Each new row is followed by its nearest point in the smallest flat space through zero that holds the last named rows.
In the rows, 128 means zero.

J482:
[[ 82 125 107 160 128 142 146 108 134 173  97 135 117 126 142 124 110 124]
 [105 110 149 122 180 119 134 141 156 103 132 132 125 141 115 117 118 101]
 [159 160 127 106 120 161 133  87 100 156 143 138 129 123  79 104 121  77]
 [115 128 138 115 169 114 121 136 135 103 170 135 133 131 136 140  84 124]]
New rows:
[152 124 137 120 108 164 159 111 127 113  93 130 154 159 156 126 101 133] : [130 131 123 132 118 132 129 124 124 137 122 128 127 126 129 128 132 130]
[144 142  94 123 107 117 155 132 131 158 114 109 140 120 163 151 162 116] : [134 130 116 139  97 132 128 125 120 144 110 124 127 123 137 131 145 145]
[108 162 137 138 145 145 154 140 162  94 102 124 154 114  93 161 154 109] : [124 116 140 127 143 127 133 135 143 118 114 127 125 136 114 115 144 112]
[139 140  95 141 115 163 107 132 155 106 143 166 106 145 129 128 117  93] : [129 134 129 123 134 134 129 120 125 132 135 132 128 128 119 124 119 115]

J883 (4 x 18):
[[130 167 145 174 123 144 154 162 129 114 187 136 136 158  83 141 106 157]
 [139 100 103 186 131 121 118 129 120 142 144 150 153 112 114 151 117 114]
 [155 163  93 156 149  94 136 123  96 126 139 122 125 160 148 104 140 142]
 [101 136 115 135 125 110  76 122 125 111 128 103 130 196 115 145 127 151]]
New rows:
[115  92 162 153  90 151 121 136 121 131 126 113 129 162 145 100 109 118] : [116 122 135 125 122 134 117 130 136 125 128 125 130 135 118 139 123 130]
[133 126 164 132 141 165 134 158 160 128 109 159 123 119 124 160 118 122] : [119 117 153 122 116 153 140 140 146 129 136 138 131 105 109 141 117 123]
[159 145 123  98  98  99 114 105 164 147 126 115 158 165 128 102 149 129] : [124 138 122 112 132 116 117 120 123 122 116 114 120 149 141 118 137 135]

J878, 4 rows:
[[ 67  88 114  84 163 125 139 114 101 125 199 120 123 138 113 168 160 159]
 [135 113 110  96 204 130 129 157 108 140 149 148 153 191 161 181  99 102]
 [100 105 148 111 194 131 115 163 130 113 131 119 107 134 157 174  84  98]
 [124 139 114 107 173 110 135 137 125 120 155 116 114 140 123 164 130 109]]
New rows:
[102 135  92 104 157 115 133  94 132 133 161 108 138 133  98 132 135  99] : [122 138 108 109 149 111 140 121 121 124 162 118 120 135 110 150 150 128]
[137 136 149  95 133 151 106 152 117 138 152 138  99 106 153 108 113  94] : [123 124 139 130 141 130 122 140 133 122 119 124 119 124 138 135 110 116]
[124 118 115 154  93 129 118  96 144 150  98 138 158 125 123 164 158 123] : [137 129 124 134 105 133 130 118 125 136 123 136 141 130 125 111 137 140]
[114 132 157 129  96 161 149 112 143 154 130 133 106 113  98 152  93 166] : [109 113 141 133 110 136 124 122 129 124 125 125 122 109 126 116 131 143]
[162 164 110 118 117 149  97 165  93 130 120 150 142 158 128 116 136 138] : [160 140 113 131 124 130 132 129 123 143 119 146 154 155 135 121 127 123]

J35 (4 x 18):
[[157  80  81 108 120 188 168 175 120 191 143 132  85 136 139 135 167 119]
 [101  65 103  94  64 177 144 168 167 157 128 148  74 156 115 148 118 128]
 [124 100 119  68  95 172 133 161 114 160 146 145  92 144 161 132 129 147]
 [146 105  80  93  64 182 123 167 130 159 137 144 118 178 185 125 105 178]]
New rows:
[152  90 135 117 146 155 136 129 117 138 122 119 101 115 124 158 164  93] : [132 107 126 119 146 143 152 141 120 153 136 127 101 112 114 134 159 104]
[158  96 153  98 122 122 121 162 148 105  92 149 114 148 165 143 162 144] : [125 120 126 107 114 142 127 138 125 136 133 135 117 135 140 129 124 137]
[ 94  97 126 106  99 136 109 166 102  97 104 160 113 133 165 153 119  95] : [105 113 139  93 102 140 122 137 132 129 133 140 107 135 133 134 116 136]
[111 133 130 154 150 160  93 147 161 119 148  91  99 118 110 111 157 123] : [126 119 126 138 135 127 138 129 136 131 125 125 121 121 110 132 138 113]
[148 120 111 133 154 113 103 101 111 157 133 156 114 140 130 130 148 132] : [142 132 123 130 142 131 134 130 115 137 132 124 131 123 135 125 140 127]
[122 136 163 111  94  91 106 103  99 111 124 108 118 132 153 147 158 164] : [116 146 153 102 127 117 110 118 112 113 134 133 134 125 146 123 115 142]

J34 (4 x 18):
[[128  98 146 123 147 152  91 113 119 164 149 134 167 116 159 141 122 138]
 [154 109 134 151 143  76 115 116 113 136 136 147 155 132 147 135 132 118]
 [150 107 120  98 142  89 126 127 111 110 144  74  91 160  97  94 121 129]
 [142  75 118 148 108 183 128 136  84 122 162 168 162 160 140  95 155  74]]
New rows:
[103 123 114  96 118 148 131 156 116 165 149 156 128 125 120 114 138 138] : [119 121 128 121 122 166 125 131 126 132 135 129 132 128 129 123 129 126]
[164 130 163 113 128 107 136 114 138 149 156 105 131 156 137 116 134 141] : [140 113 132 118 143 104 115 120 120 133 139 109 127 135 127 123 122 134]
[146 162 110 162  96 109 156 127  94 159 115  98 149 148 142 108 132 127] : [137 130 123 141 124 107 138 130 124 118 125 138 127 135 125 125 134 116]
[123 111 162  93 101 115 143 148 108 111 110 153 155  96 116  91 153 160] : [127 128 126 131 124 133 131 130 127 126 128 132 129 129 128 126 131 124]
[108  95 131  91 165  99 121 155 111 150 144 119  96 102 146 145 157  99] : [136 113 133 118 141 115 114 121 121 135 138 113 130 132 130 125 123 134]
[137  99  95 127 121 138 144  99 164 108 108 101 135 116  98 152 101 145] : [121 139 128 117 129 128 130 129 138 127 122 113 114 124 120 130 122 140]

J598, 4 rows:
[[108 161 137 107  88 153  77 162 193 189 111 138 120 166 194  97 152 155]
 [133 120 125 122 127 174  96 132 117 125 156 140 143 127 154  97 175 137]
 [120 129  92 133 168 177 121 145 162 121 169 133  97 195 163 124 160 164]
 [126 143 117 149  98 167 120 165 110 123 117 124 140 140 163 118 156 115]]
New rows:
[108 163 124 140 138  99 114  98 114 105 154 105 164  92 103 121 130 106] : [136 116 137 126 129 117 132 111 104 117 130 129 142  98 107 127 124 117]
[100 143 154 109 166 111 159 135 105 111 147 127 143 156 154 115 103 152] : [127 125 121 129 144 126 136 124 135 123 136 127 117 140 123 135 123 135]
[138 108  96 139 148 137 135  96 107  95  93 120  97 130 132 101 130 104] : [133 121 118 140 140 134 142 128 108 107 136 124 128 128 119 136 130 121]
[144  99 164 160 116 164 121 164 131 137 155 113 113 119  96 102 129 159] : [130 124 127 126 130 142 119 127 123 125 139 132 133 126 134 119 143 131]
[141 108 149 111 110 104 135 121 115 161 101 119 124 151 110 101 160 137] : [127 130 140 117 117 120 117 123 135 142 121 131 133 117 129 121 126 129]

J394 (4 x 18):
[[134 112 142 104 161 162 127 107  90 118 130 112 129 156  98 129 133 158]
 [145  93 109 108 145 150 118 110 112 122 123 125  96 141 125 103 109 147]
 [137  99  91 196  94 129 112 137 123 135 128 128 118  92 127 120 101 175]
 [ 79 191 130 108  94 141 131 138 158 167 143 154 142 122  84 153 108  99]]
New rows:
[131 130 128  91  99 116  82 129 172 122 152 154  80 144 113 150 117 133] : [118 136 111 104 117 135 123 126 146 143 129 144 107 128 122 117 105 110]
[133 120 127 125 129  87  73  73 135 130 157  85 154  95 111 143 120 116] : [128 129 130 138 125 126 129 131 126 127 129 126 134 124 128 132 131 133]
[144 145 121 129  86  80 132 125 136 133 143 137 142 137  93 170 158 110] : [113 155 140 139 115 116 135 140 140 135 133 132 150 120 125 146 138 115]
[107 135 144 141 137 173 169 125 165 120 108 138 127 142 115 142 126 123] : [116 143 135 117 127 135 130 127 129 135 132 131 135 133 113 137 128 123]
[128 162 125 110 154 122 168 170 130 130 138 111 120 130 149 133 118 134] : [126 138 137 118 132 121 133 130 134 126 128 129 133 132 134 131 137 113]

J677 (4 x 18):
[[128 127 144 126 130 127 125 144 177 127 148 159 151 132  99 121 111 127]
 [127  68 126 131 128 102 119 113  95 131 117 174 165 120 123 151 122  78]
 [125 134 161 117 106 131  78  88 138 134  92 137 207  97  99 131 120 115]
 [119 143 129 141 116 120 133 101  91 205  70  90 132 143 121 155 142  99]]
New rows:
[115  96 133 135 127 162 124 131 134 154 128 132 111 145 126 123 114  73] : [126 113 126 135 131 117 140 134 126 151 126 141 128 141 119 139 125 107]
[106 146 139 133 134 116 141 130 180 160 126 160 104 161 125 124  94 158] : [126 145 135 134 133 129 146 153 173 153 143 134 119 151 104 124 119 132]
[115 109 128 109 102 139 122 126 129 163 148 130 136 125 137 125 132 118] : [127 124 130 130 127 124 128 126 127 138 123 132 135 130 122 133 127 119]

J953, 4 rows:
[[201 115 131  92 146  80 104 184 135 135 174 134 107 199 147 150 123  99]
 [154 108 131 111 133  81 138 161  81 103 144 127 163 150 156 135  70 119]
 [183 128 104  81 150  66 148 146  90 176 161 137 130 165 167 108 111  96]
 [195 124 140  83 163 107 123 132  93 108 188 119 150 175 132 148  97  62]]
New rows:
[147 116 162 159 126 140 150 124 155 138 136 136 126 137 131 137 132 109] : [134 129 133 128 131 136 119 128 139 124 134 127 121 134 120 135 137 122]
[ 86 129 131 148  89 145 118 126 132 119 135 129 144 143 122 127 119  73] : [121 129 137 133 129 144 125 117 127 109 129 123 137 121 117 135 124 123]
[124 141 130 125 130 147 152 173 114 142 150  73  87 125 124 109 104 133] : [132 127 125 125 128 120 129 134 127 134 129 130 126 132 133 126 127 129]

J429 (4 x 18):
[[174 184 162 129 106 125 142 123 130 155 117 106 141 143 146 144  94 102]
 [150 186 160 114  73 156 143 181 156 112 113 132 166 108 123  87 123 144]
 [157 106 152  85 105 163 166 126 152 132 149 132 184 128 165 135 118 159]
 [103 131 202 153 111  49 169 140 139 135 176 113 131 152  97 147  60 135]]
New rows:
[ 89 145 126  91 148 140 137 131 129 107 159 119 144 148 141 134 125 123] : [125 113 132 121 128 129 136 127 132 126 138 131 136 128 131 130 127 138]
[152 126 136 115 129  84 151  73  73 149  91  98 116 102 130 129 135 141] : [140 131 126 133 141 120 125 106 117 145 126 118 118 140 138 149 120 110]
[131 135 118 122 137  92 137 111 136 108 132 116 121 126 180 126 128 104] : [136 127 127 129 135 125 128 114 123 138 128 123 124 135 136 141 123 119]
[104 134 122 129 113 143 114  93 141 138 124 123 137 183 140 124  96 128] : [137 127 133 127 131 124 133 117 126 138 131 122 129 136 137 141 119 122]
[147 116 157 133 136 144 121  82  93 111 146 122 127 134 131 144  80 135] : [137 117 138 126 135 117 139 107 125 143 140 120 131 142 141 152 111 123]

J540 (4 x 18):
[[102 180 158 109 133 114 154 121 114  97 158 101 123 103 133 128 129 106]
 [ 88 143 130 114 117  96 163 126 166 125 151 124 127 105 148 149 118 124]
 [145 150 133 172 173 167 104 137 152 115 129 123 103 105  87 114 131 114]
 [127 162 160 137 123 120 144 114 157 158 148 123 113 121 148  93 147 122]]
New rows:
[128 112 129 158 165 169 138 126 144 111 129 112 145  94 132 142  83 118] : [122 130 116 145 152 141 121 139 147 107 128 127 120 108 103 145 117 122]
[108 157 129 115 122  99 116 122 126  95 133 129 145 143 106 127 177 153] : [122 139 136 117 125 123 134 125 112 117 134 120 131 126 131 129 128 123]
[139 152 118 131 111 177 129 155 138 123 102 129 124 115 162 183  88 140] : [120 116 111 129 133 128 127 136 136 116 124 132 130 121 119 149 116 130]

J895, 4 rows:
[[130 120 123 124 140 127 121 122  88 113 138 139 127 130  89 152 173 119]
 [141 128 136 100 141 129 121 107 122  82 152 119 108 145  90 116 124 131]
 [153 156 160 166 149 105 136 131 128 137  88 121 108  95 155 156 122 150]
 [145 130 117  97  83  89 119 127 130 165  96 119 132 139 168 158 134 135]]
New rows:
[110 143 141 108 142 124  89  94 130 119 131 115 130 115 101 140 109 115] : [136 130 134 116 134 126 125 118 125 108 135 123 117 134 113 125 126 131]
[122 125 154 159 120 111 122 106 140  84  98 167 103  97 171 127  98 101] : [137 143 147 149 142 124 135 130 142 127 114 121 117 112 144 126 107 140]
[ 94 165 139 142 171  76 148 147 128 122  93  93 161 105 100 120 105 121] : [133 140 145 155 148 129 135 131 131 125 118 127 119 110 134 130 120 136]
[137 116 142 143 119 126 124 129  96 151 150 149 115 115 160 151 140 144] : [130 130 128 140 127 120 128 133 116 143 113 133 131 118 136 148 145 128]
[113 143 175 129 157 155 156  63 144 146 165 127 105 149 134 133 121 124] : [131 134 140 134 145 136 131 123 137 107 137 123 117 125 119 112 111 133]

J904:
[[ 91 136 107 157 122  98 117 125 163 135 139 135 149 111 137 100 150 159]
 [157 132 147 114 158 188  89 107 147 132 126 116 133 132 144 110 129 123]
 [135 127  83 133 145 140 131 139 101 152 139 148  95 143 160 126 133 115]
 [129 138 126 165 140 114 123 130 136 147 126 119 106  96 144 121 136 100]]
New rows:
[ 61 118 127 164 145 121 124 130 145 153 180 178 130 108  98 118 125 110] : [104 134 107 155 124  99 128 132 142 138 135 134 129 113 137 114 142 138]
[118 115 110 110  85 114 100 129  78 140 121  85 110 106 105 135 106  99] : [135 126 136 129 121 114 147 137 109 126 121 124 113 123 118 147 118 107]
[108 134 101 141 135 102 155 126 150 153 141 137 146 165 165 115 132 169] : [100 128  88 135 123 113 127 132 135 136 143 150 138 139 142 111 143 160]
[128 135 100 155 116 100 118 103 124 114 115 116 133 143  97 112  98 112] : [120 129 130 135 120 111 135 131 129 126 127 126 129 121 122 131 128 128]
[140 109 182  88 138 157 184 118 124 123  97 132 141 105 138 152 117 139] : [147 122 163 103 122 143 133 124 119 110 116 115 134 136 105 147 111 119]
[ 97 114 123 147 102 109  73 155 158 105 155 130 132 184 159 117 190 115] : [107 131 103 137 129 123 117 125 146 135 139 140 141 130 141 107 143 154]

J607:
[[123 149 143 143 144  93 162 137 124 145 155 132 127 124  96 158 168 130]
 [144 142 156 130 118  98 117 167 112 107 109 101 148 110 124 141 130 146]
 [110 105 106 114 143 109 172 142 189 153  75 121 128 105 102 137 132 172]
 [137 146  95 134  92 114 180  88 134 116 127 104 174 154 104 139 139 108]]
New rows:
[165 153 140 100 140 156 117 148 109 131 157 160 114 100 120 143 105 157] : [127 128 149 130 142 129 105 146 115 130 139 137 111 119 137 128 129 131]
[164 133 108 133 107 142 164 162 101 156 150 164 134 145 151 144 113 127] : [129 134 128 133 127 130 130 119 120 128 143 132 128 135 127 130 133 117]
[105 104 145 121 136 110 164 158 128 157  95 136  95 126 110 151 118  92] : [117 122 130 127 146 118 142 139 146 146 123 135 116 117 116 136 139 144]
[148 115 147 128 164 159  96 139 156 121 147 146 111 132 156 132 100 124] : [123 114 137 123 143 150  94 135 123 133 133 146 101 123 149 113 114 129]
[158  94  92 125 159 145  99 113  98 160 138 135 128 154 164  95 163 154] : [122 117 123 125 136 152 111 117 127 135 139 146 109 134 143 114 118 119]

J822 (4 x 18):
[[111 127 145 177 108 156 136 119 128 119 130 137  89 133 117 124  84 174]
 [155 128 165 146 127  79 153 137 143 138 138 107 106 125 142 129  98 132]
 [132 122 111 105 133  81 121 115 125 107 138 119 147 119 145 139  91 147]
 [102  97 168 113  89 104  89 125 128 130 124  95 126 137 126 118 100 141]]
New rows:
[ 80 156 129 118 146 116 126 145 136 172 121 151 140 159 100 144 121 137] : [122 127 127 126 125 138 123 128 126 129 125 130 129 130 124 126 135 126]
[ 82 118 124 121 128 118 128  87  73 121 145  79 124 115 127 104 134 128] : [110 115 128 112 114 125 104 121 123 121 126 120 138 130 126 126 118 136]
[148 135 112 117 133 154 144 122 124 143 150 109 131 126 121 110 133  73] : [139 135 125 123 139 134 136 137 130 139 125 131 133 128 127 127 159 103]
[ 91  87 143 151 121 118 116 147 133 127  73 125  88 132 117 129 118 133] : [111 115 158 141 103 138 114 129 129 134 123 117 110 137 119 119 116 139]
[ 82 112 121 107 116 167 123 119 110 150 135 147 109 136 145 127 131 130] : [104 122 123 128 115 162 108 123 120 125 120 135 129 134 115 123 136 134]
[111 128  99 132 117 127 155 183 120 161 130 127 115 100  77 129 129 159] : [128 133 129 143 129 143 136 129 129 129 127 135 118 129 124 127 129 132]

J449, 4 rows:
[[122 133 113 134 108 134 144 158 132  99 172 163 136 131 142 140 122 153]
 [165 135  96 114 126 144 160 114 138 143 140 136  76 136 150 152 145 113]
 [104 114 129 105 107 138 142 126  87 143 152 124 135 105 163 141 131 143]
 [116 156 119 136 160 122 115 112 120 126 105 122 144 101 123 117 120 154]]
New rows:
[162 147 134 142 144 162 136 122 160  93 165 125 104 112 119  99 161 151] : [146 149 105 139 138 130 137 132 149 113 134 147 114 134 125 133 128 136]
[ 95 116 119 146 113 148 152 164 163  97  92 127 159 135 152 110 131 139] : [118 128 134 139 122 123 121 146 134 109 138 140 147 133 120 123 120 138]
[130 104 106 160 126 166 108 108 145 152 148  98  98 149 147 155 114 130] : [142 123 122 120 123 134 139 122 130 139 131 126 107 134 136 137 136 115]

J757 (4 x 18):
[[137 159 111 121 130 102 110  99 134 144 186 119 143  66 141  89 105 113]
 [100 154 145  97 147 112 138 122 144 134 142 170 126 139 111  92  97 136]
 [ 76  72  94 128 119 123 147 135 171 107 117 141  88 124  84 148 134 144]
 [166 111 156 138 123 121 179 119 155 117 135 142 151  97 150 127  78 141]]
New rows:
[150 127 129  92 134 146  98 126 103 141 177 120 161 114 145 162  73 133] : [152 147 136 130 129 123 125 118 121 136 146 121 146 108 148 115 115 121]
[ 98 121 143  99 130 115 114 128 151 109 106 143 127 122 104 132 131 171] : [100 118 126 117 133 124 138 132 145 122 122 149 113 141 107 125 122 137]
[114 113 183 121 135 183 146 100 183 156 152 152 145 111 128 121 128 139] : [130 125 144 122 132 121 154 124 147 123 132 149 133 122 128 119  99 138]
[122 131 124 118 114 113 113 153 111  82 108 127 126 138 133 150 120 136] : [126 120 129 131 127 135 129 135 124 125 114 127 124 143 125 139 137 130]
[125 153 133 131 141 134 123 140 132 109 132 137 160 179 118 113 125 140] : [124 147 148 116 139 132 128 134 118 132 117 144 131 158 127 120 126 131]

J116 (4 x 18):
[[111 123 101  99 189  97 108 130 150 120 175 105 126 134 147 132  94 180]
 [114 159 100 133 134 117 127 151 170 143 177 128 153 136 153 163  88 119]
 [181 121 113 147 141  73 147  82 109 106  77 142 142 132 142 138 132 151]
 [112 158 117  96 128 117 133 137 125 133 127 120 150 162  98 168 163 143]]
New rows:
[ 87 153 140 144 129 148 111 132 134 154 111 140 130 140 115 141 132 114] : [114 141 133 124 110 145 129 143 131 138 134 129 133 134 116 137 138 112]
[145 144 134 152 132 154 144 161 123  86 115 132 123 134 101 108 148  97] : [129 127 141 135 106 145 133 130 118 132 113 134 125 125 117 122 143 109]
[ 79 137 135  96 159 122 128 171 130 116 103 136 151 163 124 162 157 123] : [107 150 122  98 130 127 128 141 127 134 135 118 141 154 102 156 155 140]
[137 121 160 113 110 107 109 129 141 163 128 123 118 163 144 142 125 102] : [125 136 127 131 119 132 131 134 132 133 131 131 134 131 127 136 129 119]
[131 137 133 171  84 137 123 128 127  95 131 124 131  72 108 129 146 175] : [135 121 136 136 120 133 131 123 120 126 115 132 123 122 127 119 133 121]
[167  98 123  95 120 122  68 134 143 118 155 148 159 108 152 119 122 115] : [129 121 124 135 137 126 124 128 137 127 141 127 124 119 144 120 107 129]

J65:
[[124  93  99 114 133 183 131 188  89 101 139 101 105 144 167 140  61 141]
 [156 142 138 121  84 120 115 167 150 128 118 144 111 115 152  93 154 164]
 [127 139 150 110 118 135 136 124  86 135 132 152 146 125 139 168 122 159]
 [105 121 105 126 153 141 121 132 127 134 125 138 123  98 154 131 151 134]]
New rows:
[162 109 163 156 104 118 164 126 123 142 110 114 109 104  95 132 131 149] : [145 139 148 127 105 114 130 126 132 129 127 132 132 139 116 124 128 134]
[130 125 114  96 129 145 112 112 142 158 100 100 144 160 114 137 117  93] : [125 122 125 135 138 126 132 115 131 124 131 114 130 142 110 129 114 107]
[106 122 154 105 117 161 130 114  91 161 150 132 104 100 132 109 166 159] : [121 135 130 118 127 132 125 132 115 137 125 151 132 106 150 141 149 153]
[104 119 137  90 165  91 126 106 140 131 108 160 145  92 165 143 135 113] : [105 133 121 127 152 126 126 107 124 142 125 147 138 100 137 143 160 131]

J514 (4 x 18):
[[125 135 141 146 144 140 100 155  87 126 111 125 101 135 118 110 120 136]
 [158 115 115 187  98 145  88 139 121 120 125 111 126 125  93  94  56 132]
 [121 113 119 138  97 123 147 119 116 149 111 152 124 132 108 145 147 168]
 [114  73 110 149 133  82 147 129 141 100 125 100 111 128 116 132 132 125]]
New rows:
[139 105 111 133  89 115 126 133 147 125 152  97 109 158 129 164 115 140] : [131 103 113 143 111 112 139 119 144 122 130 121 132 125 117 131 119 132]
[109 169  86 129 145 167 101 134 143 115 106 162 161 127 128 125 112  96] : [142 158 136 119 129 153 112 127 132 134 138 132 142 125 138 119 111 115]
[149 127 177 152 139 113 150 141 113 121 102 160  92 117 144 112 153 141] : [114 127 136 128 140 125 127 141 100 131 113 134 107 135 125 130 148 142]

J503, 4 rows:
[[121 129 116 128  87 123 138  97 145 127 144 146 148  91 146 113 147 148]
 [ 98 131 113 128 178  91 105 121 124 101 127 104 121 150 139 106  96 131]
 [100 124 148 128  94 122  90 109 120 115 136 161 115 153 161 143  95 192]
 [ 93 140 110 161 155 123 131 137 114 175 154 133 116 133 128  94 146 129]]
New rows:
[134 139 130 149 137 131 144 126 115  77 128 101 120 120 131 137 125 143] : [131 126 127 119 135 119 124 123 132 108 120 118 131 129 129 130 117 125]
[115 187 106 119 124 111 128 118 136 103  88  97 109 153 126 163 137 125] : [133 125 130 118 142 120 121 128 130 106 117 115 128 136 127 133 112 122]
[104  92 118 122 148 134 155 148 112 111 174 149 113  86 120 102 121 117] : [118 133 114 136 137 121 136 124 130 138 137 125 132 117 128 109 140 122]
[109 112 113 124 111 137 104 132 149 139 122 146 124  94 152 109 113  83] : [126 129 120 129 123 124 134 119 134 128 133 128 136 114 131 119 136 127]
[112 112  90 133 177 120 133 123 155 122 132 142 156 133 162 101 106  96] : [111 133 105 130 161 102 128 118 133 116 133 108 134 121 132  99 125 117]
[130 131 149 117 144 131 140 152 136 112 123 130 115  99 152 148 128 117] : [140 126 132 121 128 131 131 131 130 120 120 123 130 127 123 136 126 120]
